There are 9 hidden switches. A switch that is on adds its own fixed numbers to the row, and there is some noise. The rows also spread widely along 12 directions, which tell nothing about the answers.
Known rows, each followed by its switches (1 for on, 0 for off):
[-2.67  0.95  0.10  3.22  3.28  0.42  2.39  0.38  0.04  2.93 -1.09 -0.55
  1.02  2.28 -2.95  0.84  0.71 -2.32  1.62  0.16  1.76  1.48  1.39  1.81
 -0.70 -1.24  0.25  0.26 -0.46  0.57 -1.08] => 0 1 0 0 1 0 0 0 1
[-1.87  0.81  1.11 -1.25  0.36 -0.69  2.28 -0.84 -2.20  0.87 -1.00  0.08
  1.37 -0.71  1.40  3.28 -2.42  2.20 -0.22  0.90  0.89  1.46  1.69 -1.30
  1.10  0.47 -2.51 -0.85 -1.64 -0.16  0.89] => 1 0 1 1 1 1 0 0 1
[-0.71  0.83  0.82  0.88  0.96  0.35  0.32  0.00  0.55  0.42  1.80 -1.03
 -0.99 -0.87  3.78  0.59  0.53 -0.54 -0.13  0.74 -3.48 -0.94  0.74  2.59
  0.06 -0.84  0.28 -1.94 -0.67  0.98  0.69] => 0 0 0 1 1 1 1 0 0
[-1.76  2.03  1.34  2.98  0.10 -1.84  0.78  1.10  0.73  1.25 -1.15  0.93
  0.31  1.65 -1.68 -1.77 -1.04  0.01  1.24 -0.96  0.46  0.15 -1.07  2.38
 -0.98  1.45 -1.17  0.24 -0.60  0.92  0.01] => 1 0 0 0 1 0 0 0 1
[ 0.44  1.27  0.83 -1.72 -1.47 -1.59 -2.98  0.06  0.77  1.80 -0.04  1.88
  1.33  1.14 -2.23  0.27 -2.31 -0.73  0.58  1.36 -0.37 -1.06  0.15  0.87
 -0.45  0.75 -1.48  4.59 -1.41 -0.99  0.07] => 0 0 0 0 1 0 0 0 1
[ 1.14  1.27 -1.02  0.54  0.06  0.33 -0.60 -0.40 -1.56  0.30 -2.32 -0.23
  0.97  0.26 -1.70  1.79 -2.05  0.85  0.22 -1.14  2.44  0.16 -0.58 -2.92
 -0.66 -0.61 -0.92 -1.41 -0.14  0.25 -0.69] => 0 0 0 0 0 0 0 0 0
[ 1.75  1.53  1.13  0.87 -2.71 -2.82 -1.63 -0.17  0.47  2.02 -1.54  1.28
  0.87  1.26 -2.63  0.25 -2.94  0.10  2.16 -2.68 -1.65 -0.45 -0.57  0.87
 -0.94  0.40 -1.47  0.11  0.08 -0.46  0.19] => 1 1 1 1 1 0 0 0 1
[-2.07 -1.05  0.44  0.87 -0.35 -0.64  0.26  0.72  0.56  1.90 -1.15  0.85
  1.64  0.40 -2.38 -0.36 -0.05  0.72 -1.52  0.26  1.06  1.64 -0.22  0.30
  0.21  2.01 -1.66 -1.12  0.15  1.77 -0.32] => 1 1 1 0 1 1 0 0 0
[-0.94 -2.00  0.01 -1.76  0.13  0.64 -1.56 -1.55 -0.05 -0.06  0.52  1.28
  1.53  0.08  0.07  0.15 -0.95  0.02 -0.28  0.95  0.13  1.36  0.32  0.19
 -0.80  1.41 -0.35  1.63 -1.44  0.12  0.01] => 0 0 0 0 1 1 0 1 0
[ 1.85 -0.74  0.28  0.33 -0.04 -0.16  1.92 -2.77  1.20  1.30 -0.94  0.05
 -0.54  0.28 -0.29  1.63 -1.07 -1.01  1.62 -1.01 -0.95  0.62 -0.48  1.02
 -1.25 -1.04  0.62 -2.15 -0.28  1.21 -1.26] => 0 1 0 1 1 1 0 0 0
[ 1.80 -0.82  0.76  1.26 -0.05 -0.22 -0.38 -0.41  0.44  1.52  0.56  0.02
  0.49  0.96 -0.94 -0.07  0.00 -0.38  0.58 -2.67 -3.77  0.07  1.15  3.32
  0.19  0.59  1.01 -0.33  1.14  0.04  0.32] => 0 1 0 1 0 0 0 0 0
[ 0.10  0.32 -0.46  0.58 -0.47 -0.13  0.47  0.47  1.90  0.97 -0.30  0.46
 -0.33 -0.35 -0.05 -0.60 -1.02  1.03 -1.67  0.16 -0.20 -0.66 -0.18 -0.16
 -0.24  3.14 -0.33 -0.77  1.96  3.60 -0.89] => 0 0 1 0 0 1 0 1 1
[ 0.50  2.18 -1.46  0.10  0.25  0.84 -1.25  1.29  0.74  1.15 -0.71 -0.99
 -0.20 -0.58  0.37  1.11 -0.70 -0.44 -1.72  2.25  1.01 -1.76  0.63 -1.91
  0.20 -0.46 -0.37  0.46  0.80  1.60 -0.63] => 0 0 0 0 0 0 0 0 0
[ 2.01  2.62  1.53  1.00  1.38 -0.06  1.06 -1.06  0.25  0.60  0.39 -0.76
 -0.02  0.69  1.55  1.53 -1.52 -0.69  2.15 -0.72 -2.92 -0.24  2.21  3.74
 -0.04  0.17  0.97  3.52 -1.58 -1.08  0.09] => 0 1 0 0 1 1 0 0 0
[-1.49  0.76 -0.31  0.19  2.74 -0.83  1.93 -0.82  0.55  1.42  0.17 -0.17
 -1.86  1.22  0.86  0.87 -0.34  0.33  1.90  0.59  0.22 -0.24  0.98  0.35
 -1.81 -1.38 -0.27 -2.38 -0.81  1.78 -1.69] => 0 0 0 1 1 0 0 1 0
[-1.78 -1.09 -1.20  1.03 -0.19 -0.99  2.43 -1.34 -1.02 -0.51  0.68 -1.18
 -0.94 -0.62  2.18  0.14 -0.45 -0.33  1.39 -1.25 -0.29  0.65  1.33 -1.61
 -0.42 -1.81  0.06 -2.69 -0.24  0.19  0.40] => 0 0 0 0 0 0 0 0 0
[ 2.17  0.70  0.41 -0.81 -0.09 -0.32  1.12 -1.80  0.00 -0.22  0.00 -0.66
  0.27 -1.04  1.91  1.54 -3.02  2.00  0.47 -2.89 -3.08  0.70  3.76  0.61
  0.87  3.58  0.91  2.14  1.25  0.46 -0.05] => 1 1 1 0 1 1 0 0 1
[ 2.96  1.39  1.16 -1.37  0.39 -0.08  1.71 -2.47  1.73  2.36 -0.37  0.25
 -0.61  0.51 -1.07  2.66 -1.53 -1.21  1.18  0.54 -1.74 -0.57  1.27  2.23
 -0.28 -0.89  0.85  2.26 -0.48  0.33 -1.17] => 0 0 0 0 1 0 0 0 1
[-0.45 -2.87  0.10 -1.59  2.04  1.03  0.72 -3.04  0.46  0.00  1.18  0.70
 -0.02 -0.02  1.61  0.51 -0.46  0.35  0.85 -0.16 -1.44  1.18  1.26  1.49
 -1.84  1.09  1.35 -1.07 -0.41  1.25 -1.18] => 0 1 0 1 1 0 0 1 1
[ 2.81  1.07  0.21  0.37 -0.97 -0.03  0.11 -0.98  0.51  1.57  0.35 -0.65
 -0.69 -0.29 -0.41  1.77 -0.80 -1.20  0.86 -0.75 -2.67 -1.54  0.40  1.07
 -0.62 -2.16  0.76 -0.81  0.57  0.18 -0.11] => 0 0 0 0 0 0 0 0 1
[ 0.40  1.82  0.04 -1.71 -0.21  0.58 -0.56 -1.07 -1.00  0.52 -1.32  0.19
  0.99 -0.82  0.48  3.03 -2.49 -0.39 -0.09  2.82  2.02 -0.47 -0.26 -2.10
 -0.54 -1.38 -1.46  1.31 -2.35 -0.46 -0.12] => 0 0 0 0 1 0 0 0 1
[-1.59 -0.32  0.67  2.56  1.26  0.75  0.15 -0.24 -0.85  0.64 -1.04  0.24
  2.66  1.55 -1.78 -0.46 -0.30 -1.69  1.00 -1.05  1.05  2.39  0.46  1.93
 -0.23  1.07  0.10  2.11 -1.49 -1.05  0.63] => 0 1 0 0 1 0 0 0 0
[-2.05 -0.92 -1.29 -0.04 -0.93 -1.42 -2.47  0.35 -0.11  0.81 -0.97  0.76
  1.11  0.44 -1.15 -0.39 -1.75  0.52  0.34 -0.60  1.62  0.67  0.15 -2.31
 -0.82  1.33 -1.65 -0.79  0.16  0.75 -0.62] => 1 1 0 1 1 1 0 0 0
[ 0.77  0.82  0.07 -0.08 -1.32 -1.07  1.40 -0.50  1.26  0.16 -0.07 -0.08
 -1.10 -1.11  2.13  0.04 -1.84  0.65 -0.66  0.34 -1.55 -1.08  0.52 -0.13
  0.16  1.79  0.00 -0.38  0.90  2.20 -0.57] => 0 1 0 0 1 0 0 0 1
[-2.16 -2.07 -0.07 -1.19 -0.66 -2.08  2.46 -1.11  1.55  1.90  0.96  0.56
  0.09  0.23  0.14 -0.29 -0.35 -0.70 -0.34  0.88 -1.20  1.39  2.79  0.63
  1.16  1.13 -0.55  1.48 -0.14  0.86  0.02] => 0 1 1 0 1 0 0 0 0

New rows. What belongs after each?
[ 0.21 -1.03  0.55 -1.25 -0.19  1.35 -0.07 -1.75  0.40 -0.93  0.30  0.10
 -0.21 -2.05  4.10  0.64 -0.52 -0.35 -0.97  3.30 -0.57 -0.50 -1.94  0.23
 -1.43 -1.08 -0.19 -2.19 -2.41  1.12  0.09] => 0 1 0 1 1 0 0 0 0
[-1.60  0.44 -0.47  0.12  0.16  0.14  1.40 -1.26  0.41  1.47 -2.10  0.53
  1.30  0.21 -0.68  1.84 -2.26 -1.02  0.15  1.39  2.88  1.60  0.34 -1.40
  0.19  0.78 -1.18  1.05 -0.62  0.93 -0.40] => 1 0 0 1 1 1 0 0 1
[ 1.45  1.27  0.12 -0.67 -2.44 -2.45  1.34 -0.90 -1.16  0.22 -0.42 -1.10
 -0.33 -1.35  1.95  1.86 -3.07  1.92  0.88 -2.42 -2.92 -0.06  3.26 -1.67
  1.47  0.39 -0.74 -0.43  0.54 -0.62  0.99] => 1 1 1 0 1 0 0 0 0
[ 3.10  1.59  0.07 -0.65  0.93  1.78 -0.51 -1.68 -1.36 -0.58 -2.34 -0.09
  1.49 -0.51  0.48  2.79 -2.89  1.55  0.03 -1.01  1.12  0.53 -0.21 -1.40
 -0.51  0.69 -0.30  0.07 -0.86 -0.17 -0.17] => 0 0 1 1 0 0 0 0 0
[-1.09  2.73  0.03  0.13  0.79 -2.23  1.76 -0.04 -0.02  1.84 -2.50  0.81
  0.25  1.32 -2.13  1.41 -2.54  1.57  0.24 -0.21  2.80  0.59  0.18 -1.71
  0.17  0.99 -2.57 -0.28 -0.73  1.25 -1.13] => 0 0 1 0 1 0 1 0 0
[-0.53 -0.52 -0.08 -1.77 -0.17 -2.54  1.32 -1.96  0.87  0.28  1.70  1.08
 -1.88  0.44  1.31 -0.21 -1.61  1.02  1.87 -0.10 -1.63 -0.74  1.07  0.44
 -1.66 -0.07 -0.36 -0.42 -0.65  0.88 -0.87] => 0 0 0 0 0 0 0 1 1
[-0.12 -0.88  1.12 -0.85 -0.05 -0.50  3.04 -2.81 -1.34  0.15 -1.80  0.72
  0.98 -0.04 -0.65  1.91 -1.90  1.61  0.55 -1.05  1.14  2.53  0.01 -0.43
  0.21  0.24 -1.04 -1.42 -1.74 -0.18  0.14] => 1 0 0 0 1 0 0 0 0
[-1.42 -1.51 -1.89 -0.24 -0.68 -1.59 -1.58 -0.67  1.09 -0.08  0.13  0.50
  0.17  0.55  0.67 -1.77 -2.01  0.06  1.17 -1.80 -0.01  0.49  1.65 -1.59
 -1.00  2.34 -0.01  0.96  0.99  1.00 -0.75] => 0 1 1 1 1 0 0 0 0
[ 3.37  0.19  0.27 -2.40 -0.28 -0.14  2.99 -4.27 -0.37  0.16 -0.40 -0.24
 -0.34 -1.38  2.35  4.40 -3.35  0.51  1.73 -0.54 -1.54  0.53  1.76 -0.59
 -0.12 -0.98  0.19 -0.08 -1.13 -0.33 -0.43] => 0 1 1 1 0 1 0 0 1
[-2.45  0.40 -0.55  2.09  1.56 -1.57 -0.66  0.85  0.07  1.93  0.46 -0.07
  0.39  1.99 -1.22 -0.54 -0.65 -0.71  2.75 -1.64 -0.15  0.26  1.70  0.90
 -1.64  0.13 -0.53 -0.08  0.08  0.44 -0.81] => 0 1 1 1 1 1 0 0 1
[-0.64  1.12  0.53 -0.21  0.96 -1.99  1.80 -0.34 -0.58  0.67  0.41 -0.79
 -1.90 -0.25  1.55  0.84 -0.74  2.71  1.24 -1.33 -1.63 -0.58  1.76  0.03
 -0.93 -1.15 -0.98 -3.55 -0.33  1.03 -0.72] => 1 0 1 0 1 0 0 0 0
[ 3.18  1.45  1.26  0.05 -3.35 -1.33 -1.59  0.33  2.48  2.32  0.30  0.43
  0.38 -0.25 -1.11  0.33 -1.04 -1.12 -0.61 -0.12 -4.05 -1.38  0.52  2.90
  1.09  0.56 -0.35  2.89  0.60 -0.08  1.35] => 1 0 1 0 0 1 0 0 0
[-0.16  2.80  1.90  1.80  0.76 -0.59  1.30 -0.20 -0.62  0.24 -0.70 -0.18
  0.57  0.41  1.09  0.80 -1.35  0.55  0.81 -1.03 -1.56  0.61  0.56  2.71
  0.49  0.57 -0.69  0.62 -1.93 -0.79  1.33] => 1 0 0 0 1 0 1 0 0
[-0.92  1.69  0.27  1.51  2.95  0.42  2.72 -1.13  1.33 -0.12 -0.20 -0.40
 -1.70  0.25  2.17 -0.01 -0.64  0.20  1.54  1.14  1.19 -0.22 -0.87  1.37
 -3.03 -0.25  0.22 -1.68 -1.40  2.71 -2.07] => 0 0 1 0 1 1 0 0 1
[ 1.04  4.33 -0.48  1.73 -1.36 -1.61 -2.39  1.66 -0.40  1.40 -1.84 -0.65
  0.76  0.49 -1.18  1.46 -3.24 -0.50  1.79 -0.91  0.22 -1.62  0.78 -1.29
 -0.49  0.14 -1.35  2.28 -0.11 -0.72 -0.01] => 1 1 0 0 1 1 0 0 1
[ 2.35  2.53  0.46 -0.07 -1.02 -2.47  3.59 -2.39  1.62  0.19 -1.54 -0.12
 -2.22 -0.25  1.55  1.33 -3.35  1.44  2.01 -1.42 -0.59 -0.27  0.29 -0.26
 -0.79  0.15 -0.58 -0.71 -0.48  1.61 -1.28] => 1 0 1 0 1 1 0 0 0
[ 0.22  3.94 -0.36  1.49  0.49 -2.56 -1.43  1.84  2.18  1.47 -0.26  0.02
 -2.07  0.98  0.10 -0.93 -1.92  1.03  1.59 -0.14 -0.71 -2.77  0.47  0.98
 -2.04  1.32 -0.60  0.64  0.76  2.14 -2.10] => 1 1 0 0 1 1 0 0 1
[ 1.84  2.42  0.09  1.29 -1.44 -1.46 -2.03  1.61  1.07  1.43 -1.17  0.84
  0.00  0.97 -2.33 -0.93 -1.90  0.76 -0.47 -1.36 -0.65 -2.04 -1.04  0.56
 -0.43  2.35 -0.76  0.78  1.67  1.65 -0.65] => 0 0 0 0 0 0 0 0 1
[ 2.57  1.33 -1.18 -1.53 -0.98  1.02 -3.26 -1.08  1.34  0.93 -1.57  0.56
  0.91 -0.51 -1.24  1.86 -3.09 -0.31 -0.06  0.29  0.68 -0.64  0.68 -1.87
 -0.86  1.71  0.34  2.78  0.97  1.05 -1.23] => 1 0 0 0 1 1 0 1 1
[-2.81 -2.28  0.23  0.91  0.54 -0.79  0.74 -2.11  0.78  1.26  1.12  1.10
  0.50  1.42 -0.40 -0.50 -0.04 -2.40  3.13 -0.22 -0.27  1.56 -0.09  1.87
 -2.57 -1.53 -0.23 -0.80 -1.82  0.22 -0.07] => 0 0 1 1 1 1 0 1 1
[-0.16  1.24 -0.24  2.25 -0.65 -1.27 -1.03  0.51 -0.97  1.31 -1.33  0.07
  1.22  1.18 -2.91  0.16 -1.57  0.03  1.84 -2.83  0.45  0.26 -0.04 -0.30
 -1.23 -0.76 -1.08 -0.72  0.11 -0.59  0.40] => 1 0 1 0 0 0 0 0 1
[-0.56  0.75  0.73  0.83  1.79 -1.62  0.39 -1.41  0.30  0.40  0.97  0.95
  0.21  1.79  0.79  0.08 -1.95  0.02  2.92 -2.25 -2.19  0.43  1.42  3.39
 -1.19  1.50  0.09  1.87 -1.32 -0.63 -0.13] => 0 1 0 1 0 1 1 0 1
[-0.55  0.24 -0.02 -1.28  1.15  0.75  0.57 -1.52  1.30  0.02  0.87 -0.23
 -1.22 -1.49  3.29  1.01 -0.55 -0.12  0.10  3.50 -0.24 -0.83 -0.08  0.62
 -2.21 -0.92  0.26 -0.73 -1.76  1.78 -1.27] => 1 1 0 0 1 1 0 0 1
[-0.81 -0.65 -0.27 -0.12  1.95  0.68  1.65 -0.94  0.74  0.65  0.02  0.09
 -0.94 -0.12  0.41  0.65 -0.26  1.39 -0.52  0.36  0.38  0.19  0.27 -0.11
 -1.28  1.53  0.30 -2.65  0.94  3.38 -2.00] => 0 0 0 0 1 1 0 1 1
[ 3.34  1.64  0.61  0.50 -0.19 -0.49  1.51 -2.53  2.70 -0.34 -0.50  0.25
 -2.17  0.05  2.67  0.11 -2.48  0.08  1.76 -1.28 -2.32 -0.94 -0.58  2.00
 -1.44  1.78  1.14  0.17  0.12  2.28 -1.30] => 0 0 0 1 1 1 0 1 0
[-2.64 -1.16 -0.64  0.01 -1.12 -2.76 -1.92  0.41 -0.96  0.86  1.36  0.99
  0.23  1.22 -0.63 -0.95 -0.92  0.04  1.90 -1.11 -0.63 -0.56  0.20 -0.60
 -1.32 -1.00 -1.70 -1.30 -0.37 -0.63  0.36] => 0 0 0 1 0 0 0 0 1
[ 0.51  1.04  1.87 -0.44 -1.01 -3.15  0.45 -0.72  0.91  0.84  1.63  0.96
 -0.69  0.70  1.27 -0.34 -1.98  0.60  2.12 -0.86 -3.74 -0.95  1.23  3.29
 -0.88  1.12 -0.77  2.27 -1.41 -0.37  0.12] => 0 1 1 0 1 1 0 0 1
[-1.63 -1.68  1.78 -0.58  1.83 -0.38  0.74 -1.46 -1.08  1.94  1.43  0.65
  1.14  1.18 -0.60  1.67  0.41 -0.54  1.90  0.17 -1.96  1.15  1.34  3.44
 -1.04 -1.67 -0.41 -0.50 -2.33 -1.25  0.12] => 0 1 0 1 1 1 0 0 1
[-0.60 -0.31 -1.12  0.89  0.52  1.93 -0.77 -0.19 -0.84  0.20 -0.98 -0.26
  1.52 -0.81 -0.17  1.29 -0.77 -0.42 -0.79  1.11  1.91  0.41 -0.78 -1.83
 -1.16  0.28 -0.29 -1.65 -0.27  1.50 -0.43] => 0 1 0 0 0 1 0 1 1
[ 1.01  2.08 -0.94  0.90  0.12 -1.20  1.35 -1.09  0.14 -0.48 -1.19 -0.92
 -1.07 -0.18  2.62  1.00 -3.39  0.70  1.88 -1.96 -0.12 -0.28  1.52 -1.72
 -0.22  1.52  0.05  0.28  0.41  1.04 -0.95] => 0 1 0 1 1 1 0 0 0
[-0.20 -2.53  2.15 -0.63  0.84  0.37  1.24 -3.06  1.79  0.07  2.17  1.97
  0.12  0.43  2.10 -0.79  0.16 -1.16  1.17  1.59 -3.06  0.69 -1.28  5.66
 -2.06  0.68  0.61  0.59 -2.82  0.44  0.18] => 0 1 0 1 0 1 0 1 1
[-2.59 -0.71 -1.24  1.22  0.70 -0.83  0.48  0.64 -1.57 -1.77  0.49 -0.64
 -0.30 -0.50  3.80 -1.37 -1.11  2.28 -0.13 -1.42  0.10  0.23  1.02 -1.77
 -0.26  2.11 -0.71 -2.80  0.39  1.25  0.32] => 0 1 0 1 0 0 0 0 0
[-1.36 -0.89 -1.30  0.94 -0.50  0.09 -1.19 -0.76  3.11 -0.46  0.61  0.58
 -0.05 -0.02  1.45 -2.60 -0.36 -2.01  0.18  1.56  0.61  0.12 -0.90  1.02
 -1.83  1.06  0.59  2.10 -0.62  1.50 -0.24] => 1 0 0 0 0 1 0 0 0
[-2.77 -4.40  0.08 -0.50  0.09 -0.27  2.35 -2.30  1.06  1.20  1.42  1.03
  1.07  0.35  0.08 -0.47  0.89 -1.17 -0.21  0.36 -0.62  2.73  1.04  1.62
  0.36  0.52 -0.18 -0.53 -0.48  0.78  0.62] => 0 0 1 1 0 1 0 0 0
[ 1.27 -0.56 -0.26 -0.70 -2.52  1.01 -0.85 -1.30  1.58  0.85 -0.75  1.01
  1.77 -1.22 -0.63  0.82 -1.46 -2.01 -2.40  1.35 -0.45  0.26 -0.74 -0.14
  1.36  1.57  0.06  2.05  0.59  0.75  0.97] => 0 0 0 0 0 0 1 0 1
[ 1.36  1.16  1.95  0.49 -1.50 -2.27  1.82 -1.25  1.02  1.13 -0.19  1.11
  0.01  0.46 -0.34  0.01 -2.19  0.62  0.74 -2.60 -3.24  0.35  0.43  2.97
  0.79  2.32 -0.42  0.94  0.05  0.43  0.61] => 0 0 1 0 1 0 1 0 1
[-1.83  2.94 -0.82  1.76 -0.83 -0.76 -2.79  2.50 -0.41  1.26 -1.21 -0.13
  1.48  0.01  0.22  0.27 -2.14  0.15 -0.53 -0.58  0.02 -0.61  1.23 -1.81
  0.65  2.13 -1.61  0.28  1.02  0.84  1.31] => 1 0 1 1 1 0 1 1 1
[ 0.09  0.88 -1.17  0.73 -2.01 -2.66 -0.15 -0.18  0.47  1.80 -1.67  0.93
  0.17  1.14 -3.02  0.38 -2.18  0.22  0.36 -2.23  0.60  0.08 -0.08 -2.09
  0.44  1.17 -1.48 -0.94  1.43  1.18 -0.46] => 0 0 0 0 0 0 1 1 0
[ 1.56 -0.20  0.77 -0.17 -1.16 -2.23 -0.36 -0.75  0.95  2.07  0.91  1.04
 -0.13  1.37 -1.58  0.42 -1.63  0.63  1.65 -3.03 -3.70 -0.36  1.52  2.12
 -0.19  1.54 -0.33  0.47  1.37  0.50  0.02] => 0 0 1 1 0 1 0 1 1
[-2.56 -1.45 -1.08  0.04  0.98  0.33 -0.11  0.10 -1.63  0.58  0.83 -1.33
  0.98 -0.55  1.87  0.94 -0.11  0.10  0.09 -0.35 -0.74  1.01  3.25 -1.51
  0.40 -0.49 -0.12 -1.56  0.22  0.05  0.65] => 0 1 1 1 1 0 0 0 0
[-1.03 -0.96 -0.82 -1.50 -0.07 -2.40  1.41 -0.97 -1.37  0.17  1.97 -0.66
 -1.17 -0.71  2.14  1.31 -1.51  2.39  1.31 -1.62 -2.39 -0.50  3.11 -1.40
 -0.53 -0.48 -0.83 -2.35  0.32  0.26 -0.34] => 0 1 1 0 0 1 0 0 1
[-0.58  0.27 -0.44  0.58  0.11  0.89  0.64  0.02 -0.50  1.06 -0.33 -1.12
  0.45 -0.89  0.51  1.43 -0.45 -0.61 -0.99  0.28 -0.21 -0.01  1.61 -1.16
  0.78 -0.12  0.29 -0.69  1.09  1.14  0.18] => 0 0 0 0 1 0 0 0 1
[-2.02 -1.01  0.92  0.55 -0.40 -0.91  1.78 -0.25 -1.43  0.02  0.64 -0.11
 -0.32 -1.07  1.78  0.51 -0.10  1.16 -0.07  0.70 -0.54  0.06 -1.15 -0.08
 -1.08 -0.98 -1.49 -4.65 -1.46  1.25 -0.01] => 0 1 0 0 1 1 0 0 1
